There are 5 ways to turn a row about zero (a turn may also mirror it). The second row of each pair is the first, turned, with some noise. The first 45 pairs use one turn. New pairs use 2 turns, one after the other, and a turn may come again.
Known pairs, each followed by its turns in order:
[-1.71  2.50 -2.27  1.23  3.20 -1.45 -0.80  0.39]
[ 1.52  0.80  1.75  0.31 -1.04 -1.47 -4.57  0.44] => Q197

[-1.43  1.17  0.89 -0.54 -1.52 -0.83  1.44 -1.06]
[-0.48  1.45 -2.22  0.51 -0.22 -0.07  0.25  2.08] => Q197

[ 3.59  0.90 -0.31  0.26 -0.73 -1.97 -2.11 -1.76]
[-0.46 -1.06 -2.06  0.15 -0.02 -3.76  2.15 -0.94] => Q107

[-1.28 -2.05 -2.29  0.87  2.88  1.67 -2.74 -0.62]
[ 0.42  0.72 -0.23  1.79 -4.18 -1.71  1.16 -2.33] => Q204

[ 0.60 -1.11  2.70 -1.52 -0.35 -0.04 -0.93 -1.10]
[-1.42 -1.57 -0.09  0.01 -2.53 -0.78  0.41 -1.18] => Q862

[ 1.26  0.99  1.83 -1.44  1.24  0.41  2.86  1.10]
[-1.53  0.16  3.37 -0.43  1.19 -0.98  0.04  1.58] => Q107

[-0.35 -0.72  1.68  0.58 -0.72  1.34  0.34  1.69]
[-1.21 -1.50  0.01 -0.36  1.57 -1.52 -0.14 -0.48] => Q862

[ 0.34  2.50 -0.09  1.57 -2.92  2.61 -1.40 -1.20]
[-3.93  1.36 -1.02 -2.35 -1.76 -0.21 -0.12 -0.71] => Q197

[-0.86 -0.77 -1.92 -0.47 -3.43  1.65  1.44 -0.87]
[ 3.68  1.57  0.12 -0.79 -0.76 -0.70 -2.46 -0.53] => Q107

[-0.45 -0.32 -2.44 -0.30  0.95  2.39 -1.01  3.45]
[ 1.61 -0.16 -0.27  2.23 -0.68  0.09 -2.15 -3.52] => Q204

[-0.74 -1.91  1.53  3.63 -1.84  1.88  0.70  0.33]
[ 1.69 -1.17  3.18  1.34 -0.40 -2.43 -1.63 -1.16] => Q798

[-0.68  1.60  1.58  4.62  0.19 -0.40  3.30  1.72]
[ 0.28  1.04  0.59  0.21  0.22 -2.16 -4.80 -3.47] => Q798

[-0.62 -0.49 -0.72  1.82  1.20 -0.95  2.13 -1.93]
[ 0.42 -0.42  0.25  1.25  0.26  3.11 -1.67  0.62] => Q862

[-0.40 -2.73 -0.03 -1.35 -2.00 -0.57  3.42 -3.90]
[ 0.79  3.16 -2.45  2.35  1.53 -0.13  3.77 -0.72] => Q197

[-3.00  1.94  1.36  1.16 -0.21 -0.88 -0.89  2.49]
[ 0.79 -0.53  0.80 -3.05  2.88  0.27  0.75 -2.23] => Q862

[ 1.71 -0.16 -0.55  1.40  1.06 -2.81 -1.84  0.56]
[-1.38  0.67  0.28 -0.08 -3.03  2.19 -0.27 -1.23] => Q798

[-0.83  2.85 -2.27  2.07  0.36  1.83  1.22 -1.85]
[-0.53  0.05 -1.43 -2.93 -2.72 -0.43 -2.35  2.12] => Q107

[ 3.04  1.16 -2.72 -0.31  1.57 -2.38 -1.90  0.62]
[-1.75  0.67 -1.04 -2.47 -2.57  3.00  1.53 -1.53] => Q798

[-0.98  0.81 -0.05 -1.19  2.14 -0.99 -1.83  0.07]
[ 1.50 -1.37 -0.74  0.51 -0.67 -0.70 -2.49 -0.35] => Q197

[1.54 1.68 1.99 0.59 0.69 1.04 1.24 3.31]
[ 0.44 -1.34  1.78 -2.50 -1.07  1.80  0.49  2.60] => Q197

[-1.85 -1.11 -1.75 -4.70  1.07 -3.07  2.35  3.62]
[ 3.97 -1.88 -0.56  0.52  5.08 -1.40 -0.62  3.37] => Q197

[ 0.39 -1.21 -1.86 -0.26 -4.43 -2.20  0.99 -1.43]
[-2.39  2.40 -1.66  1.49  3.89  0.85  0.80 -0.33] => Q197

[ 0.08 -0.01 -1.06  3.71 -1.05  1.54  1.55 -1.04]
[-1.13  1.00  1.17  2.31  2.59  0.69 -2.28  0.22] => Q862

[-1.43  1.14 -3.45  1.36 -0.37  1.18 -0.86 -0.98]
[ 2.42  2.80  1.72  1.62  1.41  0.23 -0.43 -0.42] => Q862

[ 1.20  1.67 -1.28 -2.04 -2.12  2.17  0.10 -0.35]
[ 1.77  0.39  0.61 -3.21  0.64 -2.00 -0.90 -0.51] => Q107

[ 1.26  0.11 -1.04 -0.01  0.27  0.16  4.52  0.11]
[-0.07 -0.16 -2.91  0.63  0.66  0.95 -2.88  2.04] => Q862

[-2.98  1.96  1.46 -1.21 -1.70  1.43 -0.97 -1.82]
[ 0.78  1.94  0.93 -0.32  2.27 -1.34 -0.36  3.75] => Q798

[-0.19 -0.23  0.88 -0.11 -3.06 -1.23  0.56  1.10]
[ 0.18  0.34 -1.34 -1.09  1.34  0.83 -2.18  1.92] => Q204

[-1.12  1.49  0.84  2.21  0.21  0.30 -2.35  0.04]
[ 2.58  0.71 -0.35  1.69 -0.41 -1.02  1.10  1.26] => Q204

[-1.13 -0.20 -1.10 -2.29  0.11  3.11 -1.18 -0.78]
[-1.56  1.37 -1.62  2.21  0.34 -0.57  0.72 -2.57] => Q204

[-1.80  0.10  1.62  0.47 -0.40 -2.53  0.60 -1.71]
[ 0.26  0.20 -1.22 -2.54 -0.17  0.27  1.93  2.04] => Q204

[-0.29 -0.83  1.15 -2.35 -1.44 -3.84  0.29 -3.47]
[-0.02 -0.74  1.11 -1.73 -5.08  1.46 -1.83 -0.19] => Q862

[ 0.95 -0.82 -1.18 -4.71  1.08 -3.45 -1.36  0.07]
[ 1.99  0.10 -0.95 -2.41 -4.37  0.02  2.15  2.10] => Q862

[ 2.04 -0.98  1.37  0.01 -1.12  1.26  1.75 -1.47]
[ 1.68 -1.42  1.78  0.63 -0.15 -1.89 -0.41  1.27] => Q107

[-0.28  2.92  0.71  0.71 -2.26 -1.58  0.61  1.68]
[-1.88  0.80 -0.55 -0.80  0.38  1.77 -1.58  3.37] => Q197

[-2.13  0.58  0.62  2.18  0.66  0.88 -3.18  0.82]
[-0.52 -1.27 -2.97 -0.42  0.94  3.26  0.14  0.37] => Q107

[-4.79  0.27 -0.57  2.58 -1.08  0.61  0.62  3.34]
[ 4.69  0.21 -3.08  0.61 -1.01  2.95 -0.77 -0.62] => Q204

[-1.30  0.54 -0.47 -1.24  1.21 -0.10  2.20  0.20]
[ 0.26  0.46 -2.62  0.21  1.33 -1.02 -0.04 -0.36] => Q798

[-0.11  4.06  2.34  0.58 -1.59 -1.64 -2.05  2.89]
[-1.47  1.52 -2.70 -0.92  4.48 -0.09  1.40  1.97] => Q107

[-1.63 -1.85 -2.83 -2.87  1.12 -1.19  0.22  1.40]
[-0.09 -0.82 -3.96  0.25 -1.88 -0.84  2.53  0.77] => Q798

[ 4.09  1.89  1.12  2.00  2.15 -0.02  0.15  3.48]
[-4.74 -2.08 -0.01  0.25  2.96 -2.12 -1.01  1.01] => Q107

[-3.01 -0.61 -2.02  1.77 -2.57 -2.82 -1.31  1.70]
[ 3.33  2.76 -1.95 -2.01 -1.77  0.37 -2.22  0.76] => Q204

[-2.82  1.22 -0.54 -2.48 -1.91  1.34  0.45 -0.46]
[ 1.51  0.39 -1.14 -1.16  1.41 -1.91  0.37  3.11] => Q798

[-1.23 -2.25 -1.53  0.61  0.08  1.83  2.22  0.49]
[-0.77 -0.40 -0.67  0.30 -1.99  2.87 -0.66 -1.84] => Q204

[ 1.93  2.37  1.23 -0.73 -3.04 -0.05 -0.94 -1.38]
[ 0.54 -0.47  1.84 -2.40  1.21  2.36 -1.07  2.00] => Q798

New pairs, each followed by its turns in order:
[ 3.47  0.64 -1.41 -0.56 -2.56  0.70  0.53 -0.67]
[ 2.98  0.11 -2.68  1.37 -0.97  0.28 -0.14 -2.16] => Q197 Q862

[ 0.94 -1.79 -1.84  0.53 -2.73  1.71  1.04  1.57]
[-0.78 -2.44 -2.39  0.38 -0.16 -0.97  2.65 -1.09] => Q107 Q107

[ 2.10  0.36 -0.85  2.54  2.26 -0.04  1.09 -2.03]
[ 1.04  2.45  1.69 -0.09  3.25  1.23  0.46 -0.21] => Q798 Q798

[-0.04 -3.54  1.96 -0.62 -1.27 -2.95 -1.64 -1.48]
[ 3.07  0.49  1.12 -3.72 -0.23 -2.06  0.11  1.90] => Q204 Q862

[-0.25  2.46 -2.95 -0.13  0.44  0.40 -1.48  0.17]
[-0.79  0.96 -0.44 -2.41  1.97  1.39 -1.16 -1.62] => Q862 Q798

[-0.52 -2.23 -0.01  1.52  1.58 -0.25 -0.39 -0.35]
[-1.65  0.64  1.26  0.44  0.85  1.15 -1.98 -0.74] => Q798 Q862

[ 3.88 -0.22 -0.15  0.38  0.52 -0.02  2.03 -0.66]
[ 0.25 -1.36  2.30 -2.90  0.12 -1.16  0.04  1.78] => Q197 Q107

[-0.30 -1.28 -1.64 -0.30  1.74  0.31  2.44  0.57]
[-1.99 -0.48  1.09  0.95  0.96 -1.73  1.35  1.47] => Q197 Q107

[-1.27  0.50  1.37 -1.32 -0.16 -1.54  1.58 -3.27]
[-0.95  0.91  0.11 -1.76  0.99  2.19  1.17  3.07] => Q107 Q197

[ 0.26 -3.94 -1.17 -2.64  0.87  1.39 -1.27 -0.46]
[ 1.33 -2.86  0.45  0.28 -2.66  0.49 -2.88 -1.61] => Q862 Q798

[-3.05  0.48  1.08 -1.44 -0.44  0.89  0.25 -2.53]
[ 1.63  1.25 -2.61 -1.53  1.03 -1.54  0.64 -1.66] => Q204 Q798

[-0.06  0.31  3.24  1.42 -0.05 -0.52 -1.98  0.81]
[-0.68 -1.88 -0.78 -0.17 -2.78  0.18 -0.37 -1.96] => Q204 Q798

[-0.12  3.28 -1.44 -0.40  1.40 -1.05 -3.84 -2.04]
[ 1.60  3.77  1.94 -1.52 -2.56 -0.80 -1.31 -1.67] => Q107 Q107

[-1.87  0.65  0.03  0.57 -1.43  0.64 -0.42  1.75]
[ 1.26 -1.59  1.00 -2.08  0.69 -0.23  0.68  0.53] => Q197 Q862

[ 3.54 -0.89 -0.01  1.52 -1.61 -2.25  0.00  0.25]
[-0.93 -4.45 -0.69  0.13 -0.17  0.84 -0.77  1.27] => Q204 Q197

[-4.42  1.41  0.63  2.57  1.81  2.50 -2.00  1.10]
[ 3.91  2.02  0.56  1.00 -3.39  1.45  1.69 -2.54] => Q862 Q197

[ 0.22  0.96 -0.30  0.39  0.70 -1.98 -0.95 -1.65]
[ 0.47  1.26  0.06 -1.27  0.27  2.29 -0.61 -0.26] => Q107 Q204

[-0.15  1.97 -1.77  0.54 -0.66  1.02  1.39 -0.54]
[ 0.00 -0.59  0.91  1.92  1.25  0.56  1.96  0.25] => Q204 Q204

[-1.07  3.05  2.83  0.78  0.13 -1.70 -2.05 -0.32]
[-0.63  0.45 -2.07 -2.38  2.59  2.66  0.63  0.54] => Q798 Q107

[-0.97 -0.71 -3.52  1.80 -3.55 -2.44 -0.78  1.35]
[ 0.59  3.88  1.16 -3.53 -1.89  1.94  1.39 -1.09] => Q107 Q798

[-4.90 -0.46  1.22 -0.29  1.00  1.26 -0.33  0.64]
[ 0.33 -3.02  1.88  2.04 -2.13 -1.92  2.04 -0.87] => Q862 Q107

[ 2.08  0.63 -0.49 -1.90 -0.42 -2.33  1.69 -0.46]
[-0.59  0.11 -0.11 -3.00 -0.34  2.41 -1.25 -0.83] => Q107 Q862

[ 2.29 -1.29  1.17  3.07  1.25  1.95  2.64 -0.01]
[ 1.65 -1.59 -2.43  0.25 -2.93 -1.72 -2.27  1.82] => Q107 Q204

[-0.53 -1.47  1.76 -2.06  0.73 -0.13  2.05 -1.81]
[ 1.17 -0.94  2.31  1.20 -2.68  0.50  0.04 -0.95] => Q798 Q204

[-0.84  1.22 -1.36  2.48  0.37  1.46 -0.81  1.83]
[ 0.51  1.85 -1.06  1.27 -1.53 -1.71 -0.03 -2.38] => Q107 Q204

[-0.02  0.44 -2.71 -0.05  0.97 -1.75  3.36  0.63]
[ 0.20  1.56 -1.41  0.68  1.68 -2.38  3.09  1.09] => Q862 Q862

[-1.49 -1.02  0.58 -1.62 -1.06  3.13  1.55 -1.89]
[-1.83 -0.62 -1.45  1.26 -0.68  1.35 -0.61 -3.58] => Q798 Q798

[ 4.04 -1.03 -0.38 -2.75  1.29  3.57  1.63 -1.98]
[ 2.70 -0.09  2.16  3.82  1.04 -0.24  4.37  0.08] => Q107 Q107

[-0.59 -0.65  1.58 -1.99  6.07  2.08  2.26 -0.02]
[-0.99 -3.06 -2.28  1.21 -2.37 -1.58  4.66  2.88] => Q107 Q197

[ 1.00  0.12  3.07 -0.98 -0.96 -0.19 -1.99  0.07]
[-2.09 -0.49  2.71  1.35 -1.15 -0.45 -0.93  0.10] => Q107 Q107

[ 0.22 -1.24  4.01 -1.66  2.12 -1.86  2.63 -3.03]
[ 2.47  0.05  2.30  4.12 -3.78  0.27  1.37 -0.85] => Q798 Q204

[ 3.65 -0.60 -0.66 -1.18  0.12 -0.86  0.56 -2.15]
[ 1.34  1.98 -2.22 -0.75  1.54  0.52 -2.72  0.22] => Q862 Q107

[-0.73  0.29 -2.95 -1.57 -3.55 -1.19  1.75 -2.46]
[-2.38 -0.48  2.73 -3.09 -1.28  2.03 -0.79  2.49] => Q862 Q798

[-1.43 -0.02 -2.28 -0.65  1.29  1.01  0.98  1.41]
[-1.72  0.59  0.37  1.41  0.95 -0.87  2.51 -0.32] => Q197 Q107

[ 0.15  1.12  1.53 -4.43  0.61 -2.89 -0.67  3.84]
[-3.41  0.89 -0.44 -3.48  1.89  0.50 -2.72 -3.62] => Q862 Q204

[-0.47 -0.76 -2.18 -1.83 -4.10  0.81 -0.26  2.82]
[ 1.76  0.71 -1.24 -1.31 -2.06  1.81 -2.79 -3.52] => Q107 Q197

[-1.10 -1.40 -1.48 -1.21 -1.15 -3.83  0.55  0.56]
[ 1.03  2.97  1.12 -2.12  1.03  0.70 -2.21 -1.16] => Q107 Q798

[-0.06  1.57 -1.29  0.14  1.77 -0.21 -2.08  0.83]
[-0.73  0.46 -0.90  0.35 -0.56 -3.07 -0.43  0.93] => Q197 Q204

[ 3.20 -1.94  3.13  0.81  0.90 -1.90 -2.72  2.68]
[-2.03 -1.28  0.67  3.42 -4.16  2.80 -1.48  1.02] => Q107 Q107

[-1.58  2.08 -3.07 -2.81 -1.29  0.41 -2.30 -2.05]
[ 1.33  2.25 -3.64 -2.73  2.28  0.37  0.00 -1.08] => Q107 Q197

[-0.25 -1.84 -4.81 -2.31 -1.67  0.53  0.89  1.19]
[-1.45  3.04  0.75  0.34 -3.73  1.08  0.55 -3.13] => Q107 Q862

[ 1.97  1.83  3.23  1.53 -0.04  2.32 -1.73 -3.85]
[-0.12  1.35  3.46  3.54  1.14 -0.55 -1.81 -3.49] => Q107 Q107

[-1.86  1.52  2.01 -0.47  1.10 -1.08 -1.99  0.70]
[-0.83  0.36  2.30 -1.68 -0.80  1.08 -2.44  0.57] => Q107 Q107

[-2.32  1.39 -2.76 -0.95 -2.64  1.20 -1.52 -0.22]
[ 0.63  0.72 -2.09 -3.41  1.36  0.19 -1.40 -2.42] => Q107 Q197

[-0.34 -0.61  0.99  0.37 -1.81 -0.78 -0.29 -0.68]
[ 1.49  0.15 -0.26  0.15  0.46 -0.18 -1.17 -1.49] => Q204 Q204

[-3.29 -1.13 -0.59  1.08 -1.92 -0.81  0.16 -1.59]
[-3.06  2.34 -0.47 -1.59  0.84 -0.19  0.54  1.44] => Q798 Q862

[ 0.79 -1.12 -1.82  4.17 -0.94  2.24 -0.06 -1.92]
[ 2.30  0.19 -0.74  3.17  1.76  2.13 -1.25  2.83] => Q204 Q204

[-1.07 -0.93 -0.38 -2.37 -0.85 -0.02  1.11  0.17]
[ 2.07  0.63  1.90  0.17  1.10  0.23 -0.77 -0.06] => Q197 Q197

[-4.06  0.53 -0.41  0.33 -0.66 -1.79 -2.32 -1.91]
[-1.70  1.85 -2.00 -1.05  3.52 -1.48 -1.36  1.36] => Q798 Q107

[ 0.09  1.24  1.11  0.70 -0.34 -2.60  0.50  0.85]
[-2.09 -2.00 -0.98 -0.03  0.14  0.94  0.79 -0.12] => Q204 Q798

[ 2.34  1.30  1.08 -0.82 -0.40  1.84  1.48 -0.75]
[ 1.56  2.54 -0.23 -1.09 -2.06 -0.86  0.89  0.25] => Q862 Q798

[-0.12  0.82  0.23  2.46 -3.49  0.09  2.44  0.20]
[-1.22 -0.60 -1.91 -1.32  0.63  2.87  2.99 -0.98] => Q862 Q107

[ 1.03  1.52  1.90 -0.20 -1.29 -1.85  1.12 -0.28]
[-0.58 -0.51  1.31 -2.74  0.12 -1.85  0.02  0.07] => Q197 Q197

[-0.52  0.17 -1.30 -0.55  0.84  1.87 -2.69 -0.09]
[ 1.65  0.74 -0.61  1.14 -1.41  0.03  2.34 -1.33] => Q197 Q107

[ 0.79 -3.78  1.21 -1.35  1.95  0.74 -3.84  0.57]
[-1.50 -2.40  2.60  3.29 -2.45  1.08 -1.68  1.72] => Q197 Q862

[ 1.58  1.78  1.85 -0.11 -0.92  2.25 -0.57  0.84]
[-2.18 -1.09 -2.19  1.65 -0.43  0.41  1.45 -0.33] => Q107 Q798

[-0.50 -1.96 -0.80 -1.39  0.32  3.52 -0.73  2.89]
[ 2.50  2.37  2.99  0.52 -2.07  0.56  1.67 -0.47] => Q204 Q798

[-1.64 -2.18 -1.57 -0.76  0.97 -1.70  1.04 -0.32]
[-0.74 -2.12  1.08 -1.48  0.73  1.47  2.01 -0.80] => Q862 Q197

[ 0.84  0.69  1.42  2.11 -2.27 -0.55 -1.95 -1.41]
[ 0.70 -1.81  0.15 -0.75  3.24  0.68  1.28  1.16] => Q798 Q107

[-2.72 -0.19 -3.56  3.68  1.54 -1.74  0.32  1.61]
[-1.85  0.91 -2.49 -3.47  0.76  3.16  1.98 -1.83] => Q204 Q197

[ 0.72 -2.18 -0.51 -1.20 -0.28  0.70 -0.53 -0.26]
[ 0.03  0.77 -0.57  0.69 -0.75  1.26  1.23 -1.43] => Q107 Q197

[ 3.48 -0.25 -0.50 -0.53  1.65 -4.42 -2.75  0.16]
[ 0.03  2.92 -0.39  2.23 -4.67  0.57 -0.86  2.35] => Q107 Q107

[ 4.10 -0.80 -3.41 -0.07 -1.98 -0.42  0.70 -0.78]
[-1.36  3.09 -0.76  0.70  4.35  0.41  1.59 -0.13] => Q197 Q798

